Each new row is followed by its nearest point in the smallest flat space through zero that holds the last named rows.

j74 (4 x 11):
[[  9  16  -8 -18  15  -1 -60  51  24  14 -25]
 [ 18  38 -41 -21  -5   7 -16  50   3 -23   9]
 [  1 -40 -14  -9   9 -42 -10   4  67  30 -23]
 [  1  -6 -37  27 -38  19 -26  79 -28  28  -1]]
New rows:
[ -9 -35  30  35  -3   7  16  -6  12 -11  16]	[ -9 -23  12  17  -7  -3  17 -21  -7  12   1]
[  0 -24 -62 -24  39  20   1   4  -7  -5   2]	[  7   6 -23  -9  -4  -7   4  14  12  -8   5]
[ -6 -25 -29  25  30  -6 -24   9   2   1 -62]	[ -2 -16   3   3   3  -8 -25  17  17  25 -18]
[-62   6 -32   8   4   4 -30  35  19 -12  -1]	[  5   4 -17  -3  -4   0 -20  34   8   8  -6]
[-32  -4  -3  -1  19  60 -11  13   5 -30  38]	[  3  22   2  -2   0  16  -3   6 -21 -14   7]
[  1 -20  -6 -30  -7  18   2  26   6 -12   8]	[  5   5 -16  -4  -4  -1  -2  15   4  -3   3]

j869 (4 x 11):
[[ -3 -37  10  56  47  -6  30  29  -4  20  17]
 [-14  12 -32 -33  -9 -23  53 -14  25   7  -9]
 [  2   0  10 -13  33  51 -31 -25  10   7  41]
 [-34 -12   9   8   7  49  26   5  -3   1 -10]]
New rows:
[ 20  -3  62  -6  27  -1 -28   1  21 -15  27]	[ 19  -4  13   9  21  10 -38  -5  -3   3  27]
[ -3  39  12   2  -3  -3 -55  12  17   4  22]	[ 20   9   8  -7  -2   2 -44 -10  -4  -5  14]
[ 18  18 -18  18 -10  10  -3 -19 -15   1 -26]	[  0   5   2  -3 -14  -1  -7   2  -5  -7 -11]
[-11 -43  31  62  -9  44  -2  41  12  21  21]	[-14 -32  29  52  28  36   1  28 -20   5   3]

j752 (4 x 11):
[[-17  45 -32  -4   8 -22 -12 -12  -6 -13  13]
 [-34   1  20  -8   7 -37   0  40  18 -28  -5]
 [-11   7  33 -49  53 -42  31 -24  17  15 -77]
 [-40  18  14 -25 -26 -20  34  -5 -37   6  39]]
New rows:
[ 12  19  31  19 -10  -5 -10 -14   8  11 -32]	[  9  -5   4  -3  12   1   1  -6   7   5 -19]
[-21   1 -43 -31 -55 -22  48 -37  20  13 -18]	[-11  18   1 -21   0 -10  21 -26 -21  15   3]
[ 28 -17  32  11  17  -8   0  28  -1 -44 -36]	[  4 -25  20   5  14  -5  -7  27  28 -11 -28]
[ 22 -32  33 -35  22 -17  -6  36 -28 -14 -13]	[ -7 -24  31  -9   5  -9  12  19  11  -1 -19]
[ -4 -20  22  -6   8 -22 -16   9 -16 -30  19]	[-15  -5  11   0  -6 -11   1  22   4 -12   8]

j806 (4 x 11):
[[  7 -13 -11  12  20   9 -37  -4  29  -3  39]
 [ 13  21  10  58  31  28  22 -18  -3 -38   4]
 [ 61  43  41  35  45   6  71  42  10 -21  24]
 [  0  64 -14  -1  10 -17   8   0 -20  30  39]]
New rows:
[ 18  38   9  41 -41 -37  33  -4   8  28 -35]	[  1  29   9  -2  -7  -8  37   5 -26   4 -18]
[-22 -34  21 -36 -24   8  19  -8   7 -40 -10]	[ -4 -36  10 -10 -16   4   4   3   3 -12 -35]
[-10  27  33  -2  19  -7  33 -43 -40  33  34]	[ -4  50  -6   8   5  -7  19  -7 -26  13  12]
[ -6 -14   6  18  41  12  33  -6  28   2  -5]	[ 15  -5  12  20  15  12  11   4  10 -19   1]

j301 (4 x 11):
[[-21  15 -17  34 -44  14   6 -45  36  18  48]
 [ 20  27 -75  -4  32 -32  -8  16  -2  10  40]
 [-39  -2   8 -14  15 -20  31   6  23  37  26]
 [ 28  -8 -51 -43  -7  -6   0 -19   4  21   0]]
New rows:
[-31  20  16  39 -17 -20 -17 -15 -13   6  -7]	[-15   9  18  32  -8   7  -2  -2   5  -9  12]
[-25  -6 -36 -41 -30 -19  -6 -31 -20 -13  39]	[  7   1 -34 -15 -13  -2   3 -21  13  19  16]
[ 18 -22  35   2  29 -32  37  29 -23  24   3]	[-16  -7  22 -17  33 -18  14  31  -7   8  -9]
[-16  37 -10 -37  27  26 -33 -22 -41  33   7]	[  9  -1 -19 -15   7  -7   0   2  -2   6   1]
[ 21  30 -20 -40 -11   2 -36  23 -12 -42 -31]	[ 40  -2 -20 -12   8   3 -23   9 -26 -24 -27]

j276 (4 x 11):
[[ 41 -49 -47  65  78  -2   1 -29 -28   8  -1]
 [ 13  13 -16  22  29   4 -17 -10 -28  10 -18]
 [  2 -45   1   7  41 -14  17 -11 -17 -23 -11]
 [ -2   1  14  20  18  -9  10  42 -22 -36 -19]]
New rows:
[ 42  10  27  39 -25  -8   4 -17  39  30 -19]	[ 11   9 -14  13 -12   9  -5   1  14  18  17]
[ 39 -39  18  28   5  15 -14 -18 -43 -28 -38]	[  6 -16  -4  16  41  -8   1  -5 -30 -14 -22]
[-30   5  30 -30  20   5   9   1   9  22   8]	[-14  -1  13 -27 -10  -3   1 -11   3  -2  -5]

j216 (4 x 11):
[[ -4  89  23 -47 -53 -11 -16 -40  14 -29 -27]
 [-70 -13  23 -32   5 -11 -46  28 -10  -3  30]
 [ -4  15 -28  36 -14  29  49  48 -14 -43 -20]
 [-37  20  51 -19 -51  17 -40 -73 -70 -35 -34]]
New rows:
[-31  11  -8  24  12  15  -5 -22   1  16   6]	[-5 -8  4  1  1  2 -5 -4 -8  1  1]
[ 31  34 -28 -42  37 -17  21 -21 -60  -2   2]	[ 17   9   2   1  -7   1   4 -20   0   1 -10]
[ 32   6   0 -10  53  -1  73  57  35  35   2]	[ 33  -2 -38  16  28  -9  36  47  49  17  15]
[ 11  16  36  -1  20  16  -9   8  49 -26   0]	[  2  19  -3 -12  -2  -9   0   7  20   1   3]
[  5 -13  35 -10 -26 -19  40 -16  34 -29  -4]	[ 10  19  -1  -4 -10  -1   5  -8   7  -4  -8]
[-55  -9  -1   2 -41  15 -15   1  -6 -48 -28]	[-43  14  13  -3 -25  16  -7  10 -34 -37 -11]

j915 (4 x 11):
[[-23 -33  47  -5  12  -1  15   6   0   5 -33]
 [-26 -43 -15 -22  26  38  29  34 -12 -42 -54]
 [  7  -9  10  -1  24   4  -9  19  11 -32  -7]
 [ -8 -24 -55 -15  25  18  21  12 -24 -49 -31]]
New rows:
[ 65 -10  -6   6  10  74  17  24   6  -4  18]	[  8  13 -16  -7  -4  41 -10  37  20 -18   6]
[ 21 -55  16   5  41  33   0 -25  13 -29   0]	[  0 -21  15  -2  31  -5  -1  12   3 -33 -18]
[-17 -20   6  -2   0 -33 -42 -57   5 -38  -7]	[  9 -10   7   9  24 -41  -5 -24 -11 -16   1]
[-19 -26   3 -15  -3 -19 -25 -22  33  13   3]	[ -1  -3  19   4   1 -13  -2  -8   1   9   1]
[-29  10 -18 -26 -17   7  -9 -61 -24  23  -5]	[-12   2 -23  -1 -22 -10  19 -29 -25  31  -1]
[-15  42  12  26   2  -9  11  21   0 -30   7]	[ 10   6   3   2   6   1 -11   8  10 -11   8]

j245 (4 x 11):
[[ -5 -33 -18 -14  23  -1  31  42  13  19  -5]
 [-10 -11 -49  22 -29  26  19   9 -20 -20 -30]
 [ 16 -11   5   3   1  46 -30   6  11  12 -28]
 [-31  -5  12 -35  -4  29 -14   1 -12  -2 -12]]
New rows:
[-18   2   7  -5  10 -17  41   3  17  62 -43]	[ -1 -19  -4 -11  18  -5  16  24  11  15   1]
[-9  6 -6  9  3 12 -8 12 17 -7  1]	[ 3 -3 -3  2  0  8 -2  3  2  2 -6]
[-44  -9   1 -14   0   5   3   8   4  -1  28]	[-27  -4   5 -27   3  -5  10   6  -9  -2   6]
[ 8 38  0 -2 13 32 26 13  3 -3  4]	[ 1 -3 -3  1  0  4  0  3  1  1 -4]

j299 (4 x 11):
[[ -5 -13 -17  21 -45  13  29 -12  11 -34  27]
 [-40 -34 -10  13  23   3 -18 -58  20  40  46]
 [ -6  32  15  -2  16   9 -52   5 -29  -8 -19]
 [-45 -21  11 -34 -33 -16  37  -7 -54 -11 -24]]
New rows:
[ 20  18 -37  18   7 -11  10   1 -21 -25   2]	[ 12  10  -2   7 -12   6   1  10   2 -18  -1]
[-18 -23 -28  -6   2  24   4 -26  28  -4 -19]	[-10 -14  -6   5  -3   1   7 -15   8   5  16]
[-40  -3 -31  34  32   2  36  33 -36  33  16]	[-13 -15   1  -9   5  -9  11  -9  -2  16   1]

j12 (4 x 11):
[[  0  31  12 -11  36 -44  -5 -36   9  10   2]
 [ 18 -20  24 -40 -34  -6  36  -2 -24   2  32]
 [-14 -57  24  54 -13  20  41  -3  41  -7  -4]
 [  1 -43  -1  -5  10  19  -7 -32  14  13  -7]]
New rows:
[ 22 -51  17  -7 -29  -7 -20  -1   2 -10   9]	[  6 -35   6 -13 -16  17  11  -7  -3   4   7]
[-15 -53   7   6 -55 -14 -20 -17  -7   0 -36]	[  1 -38   0   1 -11  24   5  -5   5   3  -1]
[-25  -5  15 -13 -14 -58  -8  23 -61   0   9]	[  9  28   7 -23 -13 -21  11  13 -23  -4  18]

j467 (4 x 11):
[[-18   1 -47  27   7  29 -30  28 -19 -58  -2]
 [ 15  40   6  11 -35  43 -14  42 -30 -20  32]
 [ -5  45 -26  -7  19   0  12  40 -89 -52 -14]
 [ 21 -11 -33  16  -9 -16 -18  20 -25 -22  12]]
New rows:
[ 37  18   4 -38  10 -19  29  -6  -6   1  19]	[ 18  11  15 -16  -3 -24  19   0 -22  18   2]
[  0 -13  -3  10  21   0  -4  10  60 -16 -11]	[-16 -22  -9  10   7   9 -12 -14  34  -2  -6]
[-29   9 -15   7  17 -39   6  26   4  24  -8]	[ -3  -6  -6  -6  14 -18   8  -7  -7   0 -12]

j929 (4 x 11):
[[  7   7   1 -50  46 -24 -46 -35 -39 -25  24]
 [-12   4   7 -36  22 -47 -56 -11 -21   9 -15]
 [ 47 -17 -13 -16 -12  13 -15 -24  36  12   6]
 [ 47  -5 -21  11  -8   3   5  14   8   7  42]]
New rows:
[ 21  20   1   2  -6  -1 -33  -7  12  37  20]	[ 26  -6 -10  -7  -6 -15 -21   3  11  17   8]
[-13  27   9  32  19 -12  37  30 -41  12 -25]	[-37  14   8  27   1 -11  21  35 -26  -3  -2]
[-19  35  14  20 -13  -9  -3 -32  -7 -42 -20]	[-28   5  12  -5  10   9   8 -12 -11 -16 -16]
[ 28 -13  -8  43 -34  32  20 -19 -28 -38   4]	[ 12  -1  -5  15  -4  35  35  -2   5 -17  21]
[ 22 -25  -3  10   5  20 -12 -20  15 -33 -15]	[ 13  -7  -1 -11   0  22   3 -25  16  -8  -2]
[ 37  26  28 -21   8 -15 -36 -40   6  29 -32]	[ 11 -10   2 -33   3 -16 -42 -27  16  13 -21]

j960 (4 x 11):
[[ -3  25  -8  45  40  -8  19  -1 -15 -11  29]
 [ 26 -41  10 -62  21   5  -7   7  -6  13  60]
 [  6  20  20   9  10   7 -10  34 -10   8  28]
 [  9   8  28  64  42   7  31 -28  -8 -32  35]]
New rows:
[  1  -4  -9   5   0 -62   5 -49   0 -28  26]	[ -1 -15 -21   6  23 -10  22 -36  -1 -14   7]
[ 16 -45  33  13 -21   3  -5   4  29 -28   5]	[ 14 -23  41  -2 -14  19   0 -17  11 -12  -1]
[ 18  -9 -11  62  62  48 -27   1 -61 -35   1]	[  3  19  12  49  35   1  19  -5 -11 -16  30]
[ -8  -2 -28  -3  17 -16  12   2 -15  55  33]	[ -2   5 -33 -16  26 -16   1  13 -13  12  27]
[ -3   4  33  -9   3  -1 -24  19 -11 -18  18]	[ 9  3 26 -2  0 11 -9 19 -3  4 18]

j909 (4 x 11):
[[-23 -15 -15  17  22 -35  -4 -39 -12   6  24]
 [-76 -23  27  -4   7 -28  45  -2  40 -40  14]
 [-34  14  14 -14 -17  44 -37 -73   5 -24  37]
 [  1  18  22  26   6 -31  17 -13 -25 -13   4]]
New rows:
[-22 -27  29  32  31  23 -24 -26  -9  29 -41]	[ -2  -3  -8   2   4  -2  -9 -15  -5   5   8]
[-40 -40  32  23  29  25 -22  40  12  38 -14]	[-12 -21 -13 -13   4   0   7  20  22   6  -5]
[ 24  37   7  36   0 -40 -18 -25 -10  34 -15]	[ 29  18  -1  27   9 -24  -6 -16 -40  11   2]
[-36  34   7  18   3  -6 -14 -16 -24  25  -1]	[ -1   9   5  12   3  -9  -6 -26 -17  -4  11]

j493 (4 x 11):
[[-28  14  31 -20  47  41 -25  -7 -12 -16 -28]
 [-22 -20  11  -5  -2  13 -22  50  53  25  16]
 [-16  16  25  50  -3  32  11  15   0  16  -3]
 [-36  13 -23 -29  18 -71 -13  -6  14  18   8]]
New rows:
[-62 -56   5   3  31  34  41  -7  38  59  16]	[-32   1  17  12   7  11 -13  34  33  25   7]
[  7  31   2 -33 -12 -19   4   4  31  36  12]	[-11  -4 -11  -9  -3 -27  -5  10  19  13  11]
[  0  -4 -11 -21  15  42   8   3  -2  -8   4]	[  7  -9   9 -13   7  27  -9   2  -1 -13  -7]
[ -2   0 -26 -48 -18  62  10  21   6  -3 -40]	[ 15 -20  11 -22   5  39 -14   8   5 -17  -6]
[-14 -62   1  -1 -61  14 -14 -10  -6  31  15]	[ 21 -22  -7   4 -26   6   4  20  20   5  15]
[ 14 -10   9 -29   7  -6 -13  18  -6   2  13]	[  5 -13  -4 -23   3   0 -11   5  10  -5   2]
